All rows are made from the same 10 directions, up to rounding. Whole rows:
[[ -3   4  -3   4   2   8 -11   8  16   0  26   5  -4   1  12   7   8   7
    6  -6  -8]
 [  2  -3  -6 -13 -15   2   6   1   7  -6  15   4  14 -11  21   3  24  -3
   13   8   2]
 [ -6 -24   5  -3   2 -18   7   6  20  -5  14  16   2 -20   1  11 -17  -8
    2   6  -4]
 [  3   3   3 -11  10  -5  -4   7  -2  -5   2 -12  -9  -6 -11  -7  14  -1
   -3   0  -7]
 [ -6  21 -19  -7 -17 -15   9 -23  -4 -10  -2   7   7 -14 -12  27  26  11
  -22  -2 -12]
 [ -6  -1  -3   1  -6  14  12  12  -9  -6   1 -20 -11 -19  -4 -11  29 -12
   -3   9   6]
 [-18  -7   1  16  -8   8   3  10  15  10  -2   7   1  12  26  -1  -7  -1
    0  -3  22]
 [ -9 -15  14   8  -5 -17  14   7   8  -1 -11   8   1  -2  11   0  -2  -7
  -21  10   4]
 [ -7 -14 -32  18   9  17   3 -30 -20  14  22  16  -1  -8 -10  28 -20   5
   -1 -20   5]
 [ -7  17   4 -17  18   3  -2  -8  24  -2   3  -5   9  20  14  -6 -11  28
   -3 -10   9]
 [-18 -14  -5   0  -5 -39 -13  16  39  -6  19  27 -11 -25 -16  33 -23  -9
    9  -6 -13]
 [  0  14   0  -2 -36 -21 -15  32  12 -15   0  -1 -13 -27 -17   9  35 -24
   19  13 -20]
 [ -1 -19  -3  43   5  32  -2   5 -25  19  14   3 -17   7  10  -2   1 -11
  -10  -5   1]
 [-10   6   0  23 -22  -4  -8  10   1  10 -15  10  -4  15  13   6   8  -6
   -5  -2   6]]

The start of a row, then its end:
[-18 -15   6  -9  15 -12  -2  26  25  -4  13  -9 -19 -16  -3  -5   3]  [-7  0 -2  5]
[ -2   0 -15  -9 -11  -9 -13   6   1   3  10   4  -2  -8  -1  12  18]  [-7 19 -7 -1]
[ -3  -1   0  -7   4 -13   8 -15   2  -2 -16   5   8   1 -12   5 -27]  [ 5 -5 -1  6]
[ 25  18   2 -24   2   8   5 -16 -25 -11  -8 -20  13   1  -7 -16  27]  [  8  -1   9 -12]
[ -6  -4  -9   2 -22  -7  12 -12  -8   4 -29  10  15   1  -3   6 -23]  [-10  12   2  24]
[  4  -7  21  15   2 -16  -2  18  -5  -2 -18  -3 -16  -1 -17  -9  -7]  [-15 -16  11 -12]
[ 12   3  10  -4  -1  -4   6  -9   0  -7 -16   4  12   3 -11  -5 -31]  [ 1  5  9 -3]
[ 14   2   5  15   7  12 -15  14 -28   6   3 -16 -23   3 -14 -13  25]  [-11  -5   0 -18]
[  6   3  -2   3   2  -1  -3  -5 -10   0   2   0  -4  -1  -9   4   7]  [  1  -8  -1 -12]
[ -6   0 -10 -13  13  10  14 -11  -3  -8   9 -13  -2 -18 -13  -1   3]  [ 6 -5 -2  5]
[-17  -7  -9 -22   4 -22  -4   4  22   4   3   4   3   0  10   7   0]  [  4   9 -12  18]
[  6  -5   2  23 -27 -12 -13  15  -1   3   4  21  -4  -5   4  16  11]  [-19   5   7 -19]
[ -1  10  -4 -20   0  -8  -4   2   6  -6  -4  -9   1  -5 -10  -3   3]  [ 2 12 -2  4]
[ -9  16   4  -2   3   6 -19  25  25  -1  12 -10 -13   9  10  -8  14]  [ 6 11 -7  0]
[  3  10  -7  18 -18  14  -8  -7   0   6  -1  15   9  13   9  10 -17]  [ 2 16 -4  2]
[  9  15  30 -11  -8 -10   4  17  25 -20 -13  -7   8   2   6 -18   1]  [  2  -2  22 -12]
[ -7   3   3  -4  23   9 -13  12  29  -4  20  -4 -12  -3 -13  -2 -35]  [  9  18 -11   0]
[ -2   2   7 -14  22  -3  11 -11   6  -5  -4  -9   4   4  -3  -9 -11]  [ 16 -16  -1   4]
[  6  10  -3  12   0  26  -2 -11   5   1  13   8  10  11  10   4 -21]  [12 10 -3 -2]
[ 15 -24  23 -20  45 -12   2   1   1  -3  19  -8  -5  -2  -1 -16  -4]  [  8 -19   3 -19]
[  2 -12   2  18  -7 -12  -2  -3  -7   9  -1  18   1   6   9  12   1]  [ -6 -14   0  -9]
[-14 -16 -10  34 -25  13  20   0 -15   4   2  10  -5 -18   9  13  17]  [-18 -17   9   6]
[-12 -11  10  13  -8 -10  -2  24  16  -1  -4   4 -12  -9  -3  -1 -10]  [-16   3   6   3]
[-15   3  -2  11   4  24  16  -2  23 -10  20   1   0 -13   6   4 -17]  [11 -4  3  5]
[  3  18 -11  -5 -22   0  -9 -10  -4   7 -10   7  16  19  19   6  16]  [ 7 12 -6  8]
[ -4  13 -20  -8 -15  -7  12 -22   1 -12   8   9  10 -21 -11  26  12]  [ 7 -7  0 -9]
[ -8 -18  -1   0  -1  12  28  -8  16 -11  25   9  14 -22  19   7  -3]  [ 3 -8 12  3]
[ 19  -5  -9  -4  24  -3 -22 -19 -13  10  25  13   0   9 -10  15 -13]  [ 12   5 -18 -23]
[ -4 -13 -14  15  12  13 -14   8  -8  12  32   1 -21  -8  -2  10  14]  [ -5   2 -14  -9]
[-19  10  -9  26 -22  25  26   0  -8 -10  -8 -11 -11 -23 -10   2  16]  [ -8 -20  12  10]
[ -8 -32  -9   3   3  21  24  -5 -16   7   6  -6   4 -15  13  -9   0]  [-14   5   5  27]
[ -1   2   2  20 -38  20  12   5   7  -2   2  14  19   2  37   2  12]  [-8 10 17  7]
[  2 -30 -13  18  -5  11  12  -8 -33  11   2   5  -3 -15  -5   5  -1]  [-22   2   3   8]
[ 20  11   9 -18  11  10 -13   1   0  -3  -3 -11   8  14  -4 -19 -17]  [ 6 28  1 -2]
[ -3   2   8 -32  12 -38 -16   4  10  12 -15  -2   6  33  27  -8  29]  [ 14 -11 -14   9]
[ -5   8   0  -8 -18  -7   3  15  -5  -5 -12 -15  -6  -8   1  -8  40]  [-11  -2   8   4]
[ 6  7  9 11  2 10 -8 10 -2  1  1 -6 -8  9  2 -9  6]  [ 0 -3  2 -8]
[ 12  -9   8 -19   6 -18 -16  17   4   0  12  -3  -3  -3   5  -6  21]  [ -8  12   2 -13]
[  4  -7  -6  20   7  31  -6  19 -11  -4  41 -13 -28 -30 -14   0  27]  [-13   2   3 -22]
[-13 -19  -9   1 -23   4  30 -12   8  -3  -8  15  24 -17  14   8 -26]  [-11  15  12  30]
[-15  -6   2 -16  10 -32 -24  26  19   9 -10  -5 -18   6 -10  -3  -7]  [ -8  16 -15  13]
[ -1   8  -4  16 -16   9  15  -3 -18  -8  -2  -7  -8 -17  -7   5  35]  [ -6 -26  11 -12]
[ 29   3  11 -23  14  -7  -9  -6   1 -11  16   0  11  -3  -7  -4  -1]  [  8  10   7 -29]
[  1 -41  25  22  25  13  10  15  -4  14  11   1  -7  12  29 -21 -10]  [ -8 -19   7   5]
[  1  -1  11  -3  -1 -13  13   3   8 -20 -13  -4  -5 -28 -38   0 -29]  [-10  -3  16 -10]
[  6 -12 -13  34   4  45  -8   1 -35  23  20  -5 -14  11  14  -6  16]  [ -9   5 -10   4]
[-11 -35   5  46   2  21   7  24 -19  17  10  -1 -28  -8   9  -7  10]  [-27 -18   5   5]
[  8 -30   5   2  -4  -7  27  -9 -21  -7 -13   3   6 -28 -18  -2 -18]  [-22  -6  20   1]
[ 28 -23  23   5   0 -33 -16   8   6  -1  17  31   7  -1   5  13  -8]  [-11  -2  12 -43]
[ -6   6   3  28 -21  27  15   6   3  -7   4   1  -1  -9  10   0   4]  [-6 -6 14  0]
[  3 -11  -2   9  -1  21  16 -15  -5   1   9   8  14  -2  15   1 -16]  [2 2 6 7]
[  7 -18   6 -26  -8 -21  -8  19   2   4  -5  -2   8  -2  16 -12  20]  [-18  28   7  10]
[-15  -5 -15  28   3  19  -7   7   3   7  28   6 -21 -11  -5  16  -1]  [ -3  -1 -12  -4]
[  7   1   4  -6  -5   8  -2   7  -1   1   6  -5   6   6  21 -10  24]  [0 6 5 0]
[-22   4  -7 -30   7 -37  -2  -5  32   0  -4   8   8   7  10  14   0]  [ 18  -7 -16  15]
[ 16   4  12 -10  15 -10 -18   4  12  -3  19   6   1  10   3   1   1]  [ 11   1  -3 -26]
[ 16 -26  -5  -1 -13   5   2   7 -29   7  16   0   3 -15  17  -3  45]  [-24  10  11  -7]
[-15  18 -22  -9 -15   9   4  -6   8  -6   3  -5   3 -11  -4  11  11]  [ 5 12 -6 13]
[ 18   7   6  -3 -20  12  14  -5 -21  -9 -14  -9  14  -6   3 -14  19]  [-10   4  20  -3]
[  9  11  14   0   2 -15  -9  -3  -2   3 -24   2   4  24  -3  -6 -14]  [ 6 -8 -1 -5]
[  9  -9  18  13  -5  -8  14   0 -13  -3 -15   2   2   0   3  -7   8]  [ -8 -27  18 -11]
[-10  12   0  12  -4  -8  -8   5   6   2 -13   2 -11   6 -14   6 -11]  [ 1 -6 -6  0]
[-29  -1 -14 -27  -6 -11  10  10  43 -14  18  -1   2 -29   5  12   5]  [ 3 17 -2 19]
[ 14  -4   0  21  -2  22 -11  -1 -28  17  -6   1  -1  21   8 -10  -4]  [-7 10 -3  3]
[ 24   1  10   9  -9  13 -21   9 -15  14  -1   4   8  29  24 -14   7]  [-6 23  2 -5]
